The same things were measured in two ways. Each way mixes the same 12 hidden numbers, adds some noise and spreads widely along 7 directions of its own, which tell nothing about the thing.
Some things both ways: the first way, then the second way.
[ 12   0  -2  13   7 -17  10 -23  21  -4  15   8  -8  -3  21   1  -8 -33
  12 -12 -23 -27  16 -17  13  -5 -13 -14 -14]
[ -2  19  24  13  15  -4 -16   6   8  -3 -13  32  -3 -11 -10   4  17 -24
   9   7  27 -10 -21   5   7 -11]

[ 21 -15  -4 -24  20 -18  14   8  -2 -13 -24 -11  -7 -23   7 -12  14 -10
   5   0  29  27 -12  -9   7  -5 -12 -12 -19]
[ -9 -12   2 -34   2 -13 -30  20  -6  15  -9  -4   5 -34  -2  19  50 -18
  -9   6  10 -24 -20 -13  -1  16]

[ 24 -23  -6 -17   6 -15  -1 -19  26  -6  20  13 -18  33 -26 -30   4 -20
 -22  14 -21 -10  40  43   4  -3  45 -15 -28]
[ -6  27  14   5  21  -7 -20   2 -12  -8  -4  36   9  -4   1  28   4  10
  31   6   4   7  -2 -13   6  17]

[ 11  12 -11  -5   8   4   9   7 -12   5   1  -4  11   9  -4   0  -5 -13
  -9  13  -4  10  15  20  12  16   7  10 -18]
[ 55  -5 -13  25  -5  17  24 -19  -8  11   7   9 -14  43 -23  10 -32  14
  12   1 -12  10   0   8  -3  16]

[ -7  -2 -31  13   0 -13  -9   7 -18   6 -29 -25   8 -17  -4 -13 -21  -7
   6  23  -7  15   7  12 -19  -2  -4   2   1]
[ 28 -19 -18  -3   5  13  33  23  -2  23   7  -7  -6  -2 -19  32   0  12
 -13 -21   4 -26 -17   1  -2  25]

[  2   7  31  32 -10 -27  22   4  -1   6 -11  -3   1   2 -36 -22  14   8
 -15 -61 -21 -32  16  -5 -18  31  -9  18 -48]
[  0  -4  -4   1 -10   3  -7   9  21  17   8   3  -7  33  -5 -11 -40 -26
 -12  21 -13  25 -11 -20  -3  27]

[ -8   7  15  10 -23  14   8   5  31   3  10  19  33  -1   5 -10  -9  -8
   5  24 -49  -2 -10  27 -40  -3  -5  16 -35]
[ 33   4   6  26  -1   2  12 -18  11  -1  11   1 -19  18 -11 -19   5   2
   5  24   9  32   0   8  -1   5]

[ 11  13  22  41 -14 -48  -5 -22  -3  41  16  12   8  -6  -7  22 -23  -9
 -14 -40 -22 -48 -19 -37   2   1  20   7 -50]
[ 37  -4 -10  23 -14   2  37 -16  20  23  -7   6 -19 -12 -19   4  16 -54
 -13  13  14 -13 -29  21  14 -21]

[ 24  -5   9 -11 -13 -18   2  -4 -10  -3  24   5  26  -3   3 -15  -9 -19
   8   2 -18   6  -1  -6  -3   8  15 -11 -16]
[ -7 -10  18  -1   0 -15  27  -9   6  17 -25 -30 -10  -3   6  12  14 -13
 -10   6  -2  22 -34   3 -10  -4]

[ 12  -5  34   2  -2 -10   8  -8  -2   7  -1  10  -1  16 -19 -24  -4  16
 -29 -31   5  -1  15   1  23   4  13 -20 -30]
[ 58  -8 -18  38 -14  34  41 -22  23  27  47  -7 -39 -30 -26   9  11 -25
 -23  28  -3  13 -30  -3  52   8]

[ 13   9  -1   2 -31 -28  -1  12   1  23  -9 -15  42  17 -29 -14 -22   0
 -20   5 -20 -14   0  21 -21  33  17  26 -39]
[ 36  19  20  23   4   9 -19 -22  14   3  20   9 -36 -34 -14  -9  34 -10
  19  14  29  35  12   5  26   6]

[ 15 -18   0  13 -13 -17   4 -15  12   8  22 -11  -2  10 -37 -13 -15 -11
 -17 -25 -33  -9  27   3  -3   7  19 -15 -16]
[  1  10  -4  18  14   4  -4   7   1  -1  -8  15   0  20   1  19 -30  -9
  15  15 -10   5  -5  -9   4  14]

[ -2 -12  25  26 -14  24 -12 -35  31  -7  30   6 -14 -17  13 -20 -38 -14
   5  -1 -37   0  28 -15  17 -27  -4 -50   9]
[ -7  11 -14  18   9  16   7  11   5   6  -1  12 -19 -20  -1  21  28 -13
  -4   6  13 -20 -36 -13  12  21]

[ 10  15   5  -6  23  -7  31   2 -15  -9 -19   8  -9   0  12  23  24 -10
   1 -36  27   1  11  -1  47  16 -28  12 -18]
[ 10   0   3   1   4 -16 -14   5 -12   5   4   5   5   8 -10  -1   0  -3
   7   7  -8  -5 -21   3  -3  -8]

[  9   9 -33  -8   7 -12  -8   3 -20  20 -22 -18  11 -34   2   3  -5  -9
  -9   0  21   9  -3  -4  26   9 -17  -6 -23]
[ -7   5   6 -11   6 -47 -20   6   6   5   3  -2  28   1  10   9  -4   4
  20 -15 -11  10 -12  -8 -16 -17]

[  4  -9  30 -25  18 -34  33   0  26  -1 -11  25  11   2   5  -9 -15 -14
   8 -13  13 -25  19 -13  29  14  14   0 -55]
[-28 -13  27   2  26   3 -19   4 -13  -9   9  -1   8  43  10  25 -24   7
  32  -3 -21  23 -13 -11 -26  14]

[ 27  -2 -18 -12   5 -18  -7 -15 -17   8  -8  -2 -10  15 -12 -27  -2  -7
 -18   3   6   7  21  -5  30   7   7 -27 -27]
[ 11  -5   1  -7 -18 -36  -7 -15  20   2  -7 -17  19  -4  13 -10  27 -19
   6   6   9  30   5  -2 -16  -9]

[  8  -7 -30   3 -12  15   0   5 -20  -7   4 -13  19  17 -17   8   9 -17
  -4   5 -44  33  26  49 -18  12  -1  11  13]
[ 23   7   5   1  13   3 -28   1 -12 -13 -11  20   6  -5 -14   6  24  11
  11   9  23  -8  14  -2   4  16]

[ 29  -1 -12   1   1  -8   6   0  -7   2   6   3   9  -6   3   1  17  -5
 -11   0   9   3  -8  -3  28   3 -10  -8 -32]
[ 57  21 -11  15 -12 -43  31 -33  14  20   0 -12  -4 -42 -13 -13  25 -39
 -10   9   9  19 -11  22  23 -38]

[ -3   5 -30  14 -17  -6   9 -15   8   6   1  -8   1 -11 -19 -13 -20  -3
   9  -3 -23 -34  27  16  -9   5  -7   3 -18]
[-37  23  18  39   1 -10  -9  13  36  13  -1   0 -34  34  33  -7 -16  -9
  26  18 -12  46 -47 -18 -17  17]

[ 34  12  12 -28 -10 -20   6 -16  18   7  19  23  14   8  12  -7  11 -22
 -18 -10   6 -22  -6   8  28  13   3  -2 -51]
[  7   3  31 -14  28   7 -16   5 -12  -2 -12  24   0 -12 -14  19  18  -8
   0  42  12   7   0  -4  17  26]

[ 23 -13 -15   2   6 -33  16  -4  -1   3   3  -1   8   5  -6  22   6 -19
  15 -11 -27 -13  -7  -2 -17  -2  10  13 -25]
[  8  -6  -7  14   1  -5   9  21  26  18 -52  -8  -7  19   9  17   9 -30
  -7  11   9 -14 -41  -1 -10  11]

[-12  -7  38  20  16 -41  13   8  34  28 -24 -16  10   0 -15 -16 -50  -9
  -8 -20 -12 -28  13 -21 -16  12  25   8 -43]
[ 29  16  -4   1  -3 -24   5 -15  -8  34   1   3 -27 -32 -26  15  15 -14
  12 -20   3 -21 -19  23   2 -26]

[-12   7  -7   1  -1   7  15   7 -19 -13  -5  13   5  -2  -5  -6  18  -9
   5  -9 -16  23  22  29  -3  10 -19  11  -4]
[  1  -3   7 -13  11   1 -27  23   4  10   5  13   5 -13  -8  20  12   2
   4 -13  11  -8 -15 -19   6  25]

[  3 -10   9   7  -8   8   6 -18  10 -15   9  -6  -5 -25   1   4  -6 -17
  20 -22 -23  -9  28   8   3   3  -8 -11  -9]
[ 16   3  -9   2  16 -10  25 -22 -35   3 -25  -3  -9  13 -18   2  -1  -1
  -4  17 -14  -5 -23  13  -5   6]

[-18  14   7   3  -1 -23  19  16  21   5 -34   7  33  -8  16  -1   2  -6
   4  -8   3 -37   5  28  -2  18 -26  31 -38]
[-16 -11  11   1  18   8 -19   1   2 -20   6   3   1  32   2  -8   4   4
  15  17  11  27  26  -9 -25  35]

[ -1  20  16  10 -11 -28  -1  -3  -1  22  -4  12  25 -28   6   9  -9  -8
   4 -15  -6 -41 -12  -1  -8  11   4  21 -55]
[ 10   2  -9  44 -16 -19  -6 -35  38 -14  -3   3  15  46  20 -31 -24 -12
  35 -13  -2  53   2  -8 -14  -9]

[ 20   1  -2 -22  13  -3  17  -2  -1  -8  27   2   4 -16  15 -12   8 -25
  -8   0  12  22  -2   0  19  -1 -11 -13  -1]
[ 26   1   9  14   4  10  22 -21 -20  12  20  17 -20 -12 -29   9  -7 -10
   1  24 -11   0 -12  17  25 -13]

[ -7  22   9  34 -18  -4 -18 -12 -31  24   9   7  11   3  -9 -10 -35   2
 -15  -9 -19  -6  22  -9  23  10  11 -13 -13]
[ 25 -11 -12   1 -22  -5  36 -27   9  18  11 -19 -16 -19  -9   2  40 -26
  -8  -5  15   9  -4  13  -9  -2]

[  2   0  30  13 -14   4   6 -23  24  -2   6  -1 -10   6  -8 -23 -23  -8
 -12 -32 -22  -7  30  -1   9   3  -9 -20 -10]
[-49  -3  15  -6  21  -2 -12  50  -9   5  -1   3   3  30  10  21 -31  26
   0  14 -24  -6 -37 -25 -15  26]

[ -3 -11 -26  -9  29  -7  20   7   0 -22 -28  -9 -12 -14  10 -22  28 -10
   7 -12  17   3  29  22  14   0 -38 -13   0]
[ 39   6  -1 -10   8 -36  19 -19 -22  -2  16  12  30 -24 -30  -2  -7   0
  -5   0  -2   1  12  17  15 -31]

[ 23   7   4   3   2 -22   5 -14  -2  11  21  19  -3  26  -8 -21   4  -1
 -27   0  -3 -16  -1   9  10  -5  21  -6 -32]
[-16   0  13  -9 -12  -6   4  16  12   5   6  14   9  -6   9  17  16 -10
   7  17  10   7  -4 -10  -7   7]

[  3  -8  12  19  -5  -8  -5 -14  -3   0  -1   2 -14  15 -30 -37 -16 -13
   2  -9 -48   2  47  -6 -16  13  20 -21 -25]
[ 19  12   5  21 -15  -1 -25 -21  36  13   8  11 -14   0  -4 -11  12 -25
  12 -19  25  29 -23 -14   4   6]

Other things, the second way, with their names:
(462): [ 17   1 -21  18   3  -2   6 -15   1 -10  20 -11  -3  10 -10 -13   0  -9
   2  -3   8   8   7   1  -9   2]
(634): [ -5  20  31   5   5  -1 -21  -9 -13 -20  37  40   6 -39 -22  -7  30  22
  14   8  26   2   3  -2  24 -23]
(447): [ 10   5  -2 -11  -9 -10  11  11   6   3   9  12  20  -6  -5  15  19  -3
  -8  -2  16  -3 -11 -13  -4  10]
(46): [-17  10   8   2  -7   5  -2 -15  16  26  28  10 -37 -23  -3  15  16 -40
  12  21  -2  15  -8  -4   4  15]
(512): [  0  -6  35  15  -7  16   3 -30   3 -13  21   9   0   0  -3  11  25  -4
  11  26  10  34 -15  -6   7 -10]
(461): [ 46  -2   9  -2  12 -31   5 -13   5  -2  22  -8  26 -15 -18  -2  10  -9
   3  -7  13  19  15  13   2 -26]
(726): [ 15 -23  -6 -24   2  32   9  16  -5   5 -18  14  -1   9 -18  26  22  -3
 -20  31  19 -11  19 -14  -4  68]
(210): [ -4   7  -1 -10 -12  10 -21 -17 -11 -18  21  29  -4   3  -8 -20  40 -24
   7  28  25  12  21  -5 -15  27]
(562): [ 52 -13   4  11   8  25  33 -39 -12  -3  16  -9 -25 -46 -35  -7  74 -13
 -30  39  31   3 -11  16  33   5]
(735): [ 34  35  13  21 -21 -57   3 -17  32  27  14   0   7 -25   5   0 -10 -22
  25 -40   2  36 -32   7  10 -54]
(415): [ 23 -11 -24  27  -7  25  15  -7   4 -21  22   4   0  35  -1  -5  -6   6
  14   2   9  16  23  -2 -12  27]
(547): [ 25 -28 -17 -20  28  37  27  17 -34   5 -24   7   4  -6 -32  46  11  10
 -23  -5  12 -45  -1  -3  10  53]
(396): [ 24 -21 -10  -4  16  18  27   3   0  21  -5 -20 -29 -17 -20  19  28 -26
 -22  20  10 -12  -6   8   6  30]
(167): [ 28  -5  12  30   1  31  24 -18  14  -3  -5  -3 -19  34  -1  10   4   5
   4   6  15  43 -14 -10  -4  38]
(165): [  3  -5   0 -16  -8 -25   9 -29 -18   6 -10 -14  -8   2 -16 -23  19 -10
 -14  17   1   9  -2   8 -20  -2]
(704): [ 14  -3   2 -12   0 -10   2  -6 -20  -4  15  15  20 -15 -15  19  -3  19
  19  -2  -3   1  32   4   3  -5]
(114): [  7 -12  -9   7   1   4   7 -18 -13 -22  21   7  16   8  -8  -5  -2   9
  16   4   2  16  31   2  -3   7]
(179): [ -3 -10  13  14  20   6   7 -11 -24  -7  28  -4 -12  39 -13  -4 -26  12
  14  17 -21  17  -7   8 -20   3]
(42): [ 26 -25  12  22  20  35  11 -21 -20 -17   6  13  -7  46 -37 -18 -32   2
 -10  33  -4   9   7  10   5   9]
(29): [ 44   2 -18  12  -9  -1  13 -15  17  18   5  -8 -24 -20 -20  -3  25  -6
  -6  -9  23   0   1   5   6   8]
(618): [ 43   0 -13  16   5  -3  18 -15   2  10  15   2  -7 -10 -24   6  -8 -23
   3  -7   6  -4   9  18  11 -17]
(653): [-15   2   7  30 -15  24 -42 -20  30  -3   1  19 -39  48   2 -30  26 -28
  16  30  21  18 -19 -14 -29  28]
(118): [  1   7  -6  -2   1 -18 -17  -1   6   3  11  13   7   5  -2   7  -4 -13
  26 -27   6   7  10  -3 -16   7]
(39): [ 31 -20 -13  -9  -3 -34  22  14  10   5 -11 -16  49  15  -1  24 -19   9
   0 -15  -7  -4   7   2 -11 -17]
(598): [ 19  -2   6  27  -2 -24   3 -43 -20 -36  41  13  31  23 -10 -27 -26   1
  36  13 -12  30  38  28  -8 -63]
(418): [ 26 -25 -25  11  -8  37  35  15  18   9  28 -20  -3  32  -3  17 -20   5
 -23   7  -6  22 -14 -28   1  55]
(234): [-27 -10  23  -4   2  25  -3   2 -11  -7  19  34  -7   9 -13  11  11   4
  11  21   9  -4  -3  -5  -7  19]
(397): [ -7   4  10  -9   8   6   5  11 -23  20  -4  34 -12   2 -21  26 -35   5
   6  28 -26 -11  -7  -1  15  15]
(370): [  7 -25 -14  22  31  25  -2  43  21   1  -2 -12   7  62  11  30 -55  -7
   6  11 -22  13 -13 -23  -7  49]
(500): [  8   7  12  -4  -9 -12   5 -19 -24   1  21  20  12  -3   2  24   9  12
  34   2 -14  21  -2  -2  -4   0]
(307): [ 22  -6   2 -17  11  12  18  -9 -22  11  -8   5 -31 -30 -36  -5  45 -41
 -32  52  22 -18   5  23   9  18]
(274): [-24  16  27  16  -5 -24 -35 -30  11 -15  23  13   0  -6  13 -25  16 -35
  34  31   0  45   6   3  -3 -29]
(12): [-39 -18  34   0  11   0 -38  29   7 -23   5  17  30  44  15   3  -2  19
  23  24   0  11  -8 -20 -25   8]
(393): [ 12 -22  -9   0   5 -16  29   0 -15  13  17  -9   6  14 -16   6 -31  -4
   6   3 -28 -10  -3  21 -10 -24]
(17): [  2   9  18   8   7 -24 -17 -23 -15 -20  16   6   8   0   1 -19  15   6
  31 -11   7  31   5   8 -12 -20]
(266): [ -1 -14   4  -6  -6  20  -8  -7 -14   5  19  13 -24   9 -17  -6  20  -5
   3  22   2   4   0  -1  -9  29]
(434): [ 21 -15 -19  27  -4  14  30 -15  -6  -9  63   2   6  47 -26 -16 -73  14
   5  -4 -26  25  23   3  -7  -6]
(453): [ 60  -3 -49  38  -8  19  27   1  39   9  -5 -10   0   6  -9  10 -14 -21
 -24  -7  14  -5 -13 -17  27  21]
(352): [-31 -11   1 -32   7 -22 -10  42   7  10 -32  -4   8  -3   7  14  22 -19
  -7   5  16 -22   1  -3 -26  20]
(353): [ 23  -5  -8  10   3  11   2  -1   0  -3   3  20  11  20 -13  15  -8  -7
   9   1   8  -6   4   0  -6  10]
(288): [ -1  18   3   3  -3 -28 -26 -17   0 -28  33  21  38   4   6 -10  -1  13
  39 -24  11  33  28  -9 -12 -12]
(106): [ -1  35  32  -1  39 -24 -50  17 -19 -29  -4  58  52 -37  -4  39  -3  14
  49 -15  16 -11  18  -7  30 -22]
(384): [-23   3  37  -3  18  35 -36  19   6  -3  13  43  -9  -2 -16  22  17  -9
   7  10  31 -10 -15 -21   6  30]
(725): [ 16   5   1  13  -4  -1  10  -7  15   6  21  11 -11 -11 -15  -6   9   0
  -2  12  13   7  -3   0  12  -2]
(745): [-20  -7  23  -6  17  32 -26   6 -18 -14   0  29 -11  19  -9  14  22   8
  18   8  19  -2  -3 -11 -15  45]
(4): [ 26 -10   1   4   4  27 -15  -2   8  -6 -15  29  -1   0 -16   4  33 -16
  -3  29  30  -6   6  -8  14  37]
(584): [  4  11 -18 -13   4 -25 -16  22  13  34 -40 -16 -16 -19  10  30  15 -21
   1   8  -5 -10 -16 -11  -1  31]
(613): [  4   8  -4   6   4 -40   1  18  32  19 -13 -13  14   5  21  17 -23 -13
  16 -10 -11  26 -11 -10  -4   0]
(504): [  5   9   8  20   2  -3 -13 -29  18  -8 -11   7 -23   3  -5 -24  28 -31
  10  46  23  23  22  12  -6   2]
(509): [-22  19  12  -9  -5 -38 -24  -2 -10  -4  18  25  22   9   2 -12 -14  -5
  23  10 -13  15  -3  -6 -16 -19]
(225): [ -7  12  25 -10  -3 -45  -8 -11 -16  -2  -5  26  32 -21   3   8  11  16
  29  -7  -5   8  -7   4   2 -34]
(716): [-24 -11  15 -43 -15 -31 -20  40   9  28 -15   2  16  -3   4  22  13   5
  -3  -5   1 -17 -17 -15 -25   9]
(637): [  8  13   2   3  18   4 -17  14   1  13  15  17 -18 -10 -17  20  10 -10
  13 -10  12 -11 -11  -4   0  20]
(607): [ -9   1  13  20  14  -4   5  -7  -1  -3  23   2   0  19  -2  -8 -38   4
   4  24 -26  37 -20 -11  11  -1]
(98): [-20   5  32   2  32 -19 -10  -7 -30 -26  31   6  21 -21  -7   1  -1  15
  18   1  -4  20   2   4   8 -28]
(652): [ 24  20   8  15  -1  20 -17  19   1  -3  16  57   2   2 -18  12 -16   6
  19  10  13  -3   4 -10  27  17]
(387): [ 22   0  -3  -2  21 -13   2  30  -2  14 -18  11   7  18 -11  22 -20   6
   7  -5  -2 -17 -10   4  -7  16]
(140): [-25  -5   0   1  15   2  16  -5  -9  -3  -8  -2   7  -9  -6  14  -2  -9
 -12   2   2   0 -17  -9   5   5]
(596): [  1 -37 -15 -13   3  21  20  -2 -24   6  -9 -16 -10  14 -19  -2   1   0
 -28  26 -11  -9  -2  -1  -5  38]
(531): [ 28 -10  28  -6  23  15  14  13 -15  14  -8   6 -14   1 -32  20  15  13
 -20  20  13 -14 -33   4   8  19]
(144): [ -8  10  -2  25 -12 -49  13 -23  16 -16 -18 -26  11  31  27 -41  -4 -16
  16  11   0  51   4  12 -32 -31]
(690): [ 60  -1 -20   9 -12 -31  37 -32  -1  20 -19 -18  -2  -9 -18  -9   0 -22
  -6  -8   1  12   0  25   1 -20]
(444): [ 35  -7  -9   0  19  13   0  19   4  11   5  22   8 -10 -24  34   7  -6
  -6  15   7 -28 -10  -9  23  25]
(330): [ -1   9   7  21   4   8 -12   3  19  13   5   7 -29   4   3   4   2 -19
   8  34  -4  16 -24 -11   9  18]
(43): [ 33  20  13   9   7 -11  10 -29  -7   6  36  14 -11 -17 -29   4  -1 -22
   8   8   7  17   6  15  11 -22]

Some of these things the first way, each followed by its name:
[ -6   6   2   4  -5 -11   5   5  16  13 -22 -12  24 -39  13   3 -26  -9
   7  -1   7 -13  -4 -13  11   9 -20   4 -33]  (179)
[ 11 -11  -3  -6  -8   7   2  -9   3 -21  17  -2  -1  -3   0 -15  12 -42
   7  -9 -42  36  21  12 -15   7 -15 -14  10]  (42)
[  0  -9  15  -9   2   0  28   1  24   4   8   1   8   5 -15 -20 -16  -5
 -13 -25  -9   5  25   6  10  10  -5  -9 -18]  (584)
[ 19 -20  32  13  -8 -29 -12 -12   0  -6  17  -9   3  -3  -6 -23  -3 -18
 -10 -29 -17  -8  20  -3   4   7  18 -27 -11]  (140)
[-11  -4  16  43 -30 -17  12 -13  23   9  -9  -8  17  -6 -14  -5 -36  10
  17 -36 -46 -54  23 -14 -19   7 -11  -2 -27]  (144)
[-12  -8  26  32  -7  13   7  19  10  -5  -3   2  29 -10   6   7  -5  -3
   2   0 -30  20   3   7   1   3 -19   5 -11]  (462)
[ -4  21  21   5  -4  -6  -2  -7   9  27  37  30   6  -7  -5 -32 -18 -14
 -42  -7   3  -1   5  -6  34   4   9 -14 -36]  (46)
[-19   2 -31   2  13 -40  18  20 -21  20 -39 -21  14 -34 -10  11   1  -5
   0 -32  21   0  -6   5  -7  10 -24  26  -8]  (393)
[ 24  12  -4   8 -16 -16   0 -10 -32   3   3   6  25  40 -20   2  -7   4
   3  -3 -30 -32  38  28  12  32  30  11 -31]  (167)
[ 30  18  -7  17 -16  -1  -2 -29   5   6  23 -15 -14   5  -7 -23 -17 -14
 -16  -3 -12 -19   6  -8   6   4  -2 -13 -14]  (652)
[ 19  -7 -25 -19  -8  -5   7 -19  13   3  32  -5  12 -16  11  -3 -18 -30
   4  -2 -10  -2  14  -5  29  -2 -11 -29   4]  (106)
[ 18  14  23 -13   1   0  -5 -43  23  12  14  38 -19  30  20 -17 -20 -28
 -21 -10  -8  -4  23 -20  54  -7   3 -38 -30]  (12)
[  0 -15  14  10 -11  -8   9   0  23  16  17   3  18 -13  -8  -5 -26 -10
  -9  -6 -27  12  -8 -15  -6 -12   2 -13 -16]  (598)
[-11   8 -14   1   3  10   2 -10  -9  13   0  23  -4   6  -5  12   9 -11
 -18 -25 -13   8  27  29  29  -1 -12  -7 -12]  (444)
[ -4  15  18   8 -14   3  12  -1   3  -3  -1  16  22 -12  13   4 -16  -8
  14   0  -9  -8   8   0  16  13 -13   8 -25]  (17)
[ 17  20 -20  -3   5 -15   2 -14  17  11 -11  -2  -4 -18  24   0 -15 -26
  -3   9  17 -17  -4 -17  34   5 -22  -2 -31]  (387)
[  3  12  -3  -8  16 -14  17   8 -31 -23 -15  -6  14 -19  34  19  22 -19
  21 -21  26  -5  14  23  29  17 -30  15   9]  (547)
[ 10   3 -31  -4 -16 -23 -18 -18 -34  20   7 -14  -2 -11 -29  -8  -6  -6
 -11 -16 -17 -10  17  29 -21   6  27   0 -13]  (225)
[ 11  16   3  -6  15   6   5  24   2  -5  -8  -4  30  -5  35  -9   4 -20
  -7  35  15  28 -15  15  14   7 -20   9 -13]  (29)
[ 20  -3  27  -6  -2 -29  -7 -19  27   9  -4  11  -3  13   1 -30 -28 -20
 -21  -1   5  -6   9 -25  36   5  13 -26 -38]  (396)
[-17 -14   0  10 -29  -3  -3   5   5  18  16 -16  24  -5 -38 -40 -36   0
 -13  -1 -49  21  14  26 -58  -3  20  -8   2]  (704)
[  6  -2 -25  16  -2 -10  -4  -7 -18  11   2  -8   0  -1 -17   4  -6 -14
  -4  -6 -27   6  18   7   1   3   6  -4  -8]  (353)
[ 37 -23 -10  12   1  12 -16   0 -16 -12  16 -26   1   7  -6 -11   9 -15
 -13  10 -25  48   9  -2  16  -2  -2 -37  11]  (453)
[ 12   1 -31  13   9 -14   3   5 -24  -6 -23 -17   1  19  -8  -2   4   0
  -7   9   8   1  23  26  18   8  -2   5   1]  (415)
[  0 -21   0  -7 -12  17  -7 -12  -1 -22  -3  11   5   9   2 -16   5  -7
  12   7 -35  21  30  38  -9 -13  -3 -26   3]  (562)
[ -9 -14  25  11 -14  -6  14  -4  23  -5  13  13   6  -4 -18 -28 -19 -12
  12  -6 -49   2  16  -3 -35  -1   7  -8 -24]  (690)
[ 10  -1 -38 -12 -10   5   6  10 -48   3  19 -12  44 -25   8  14   7  -1
  23   1 -17  18  -5  17 -12   3  -8  -5   9]  (512)
[  4 -20   2   7  13 -31  16  18  11   6  -5   3  11  16 -19  -9   3 -17
 -16   2 -18  18   8  10  -8   7  14  10 -22]  (618)
[ -6  17 -22  10  -5   4  -8 -19 -24   3  20   4  -6  -7   5 -15  -6 -21
  -7  -6 -15   2  25  22   6   0  -8 -11  16]  (234)
[ 12   8  -7  15   6   7 -10  -3  -5   8   6   2  -2  -4   4   7   5 -27
  -6  17 -32  16   2  11  -6   1   6   6 -24]  (653)
[ 15 -14  -6  -7   3 -31   8 -20  15  14   0  -2 -16  -3 -20 -29 -17 -11
 -17 -27   4 -19  23 -22  25   4   4 -28 -30]  (274)
[  3  19  -1  19  -4 -14  -9  -1   3  21  -3  -5   9 -34   7 -12 -28 -14
  -7  14   5  -8  -6 -25  21   9  -8  -1 -35]  (118)
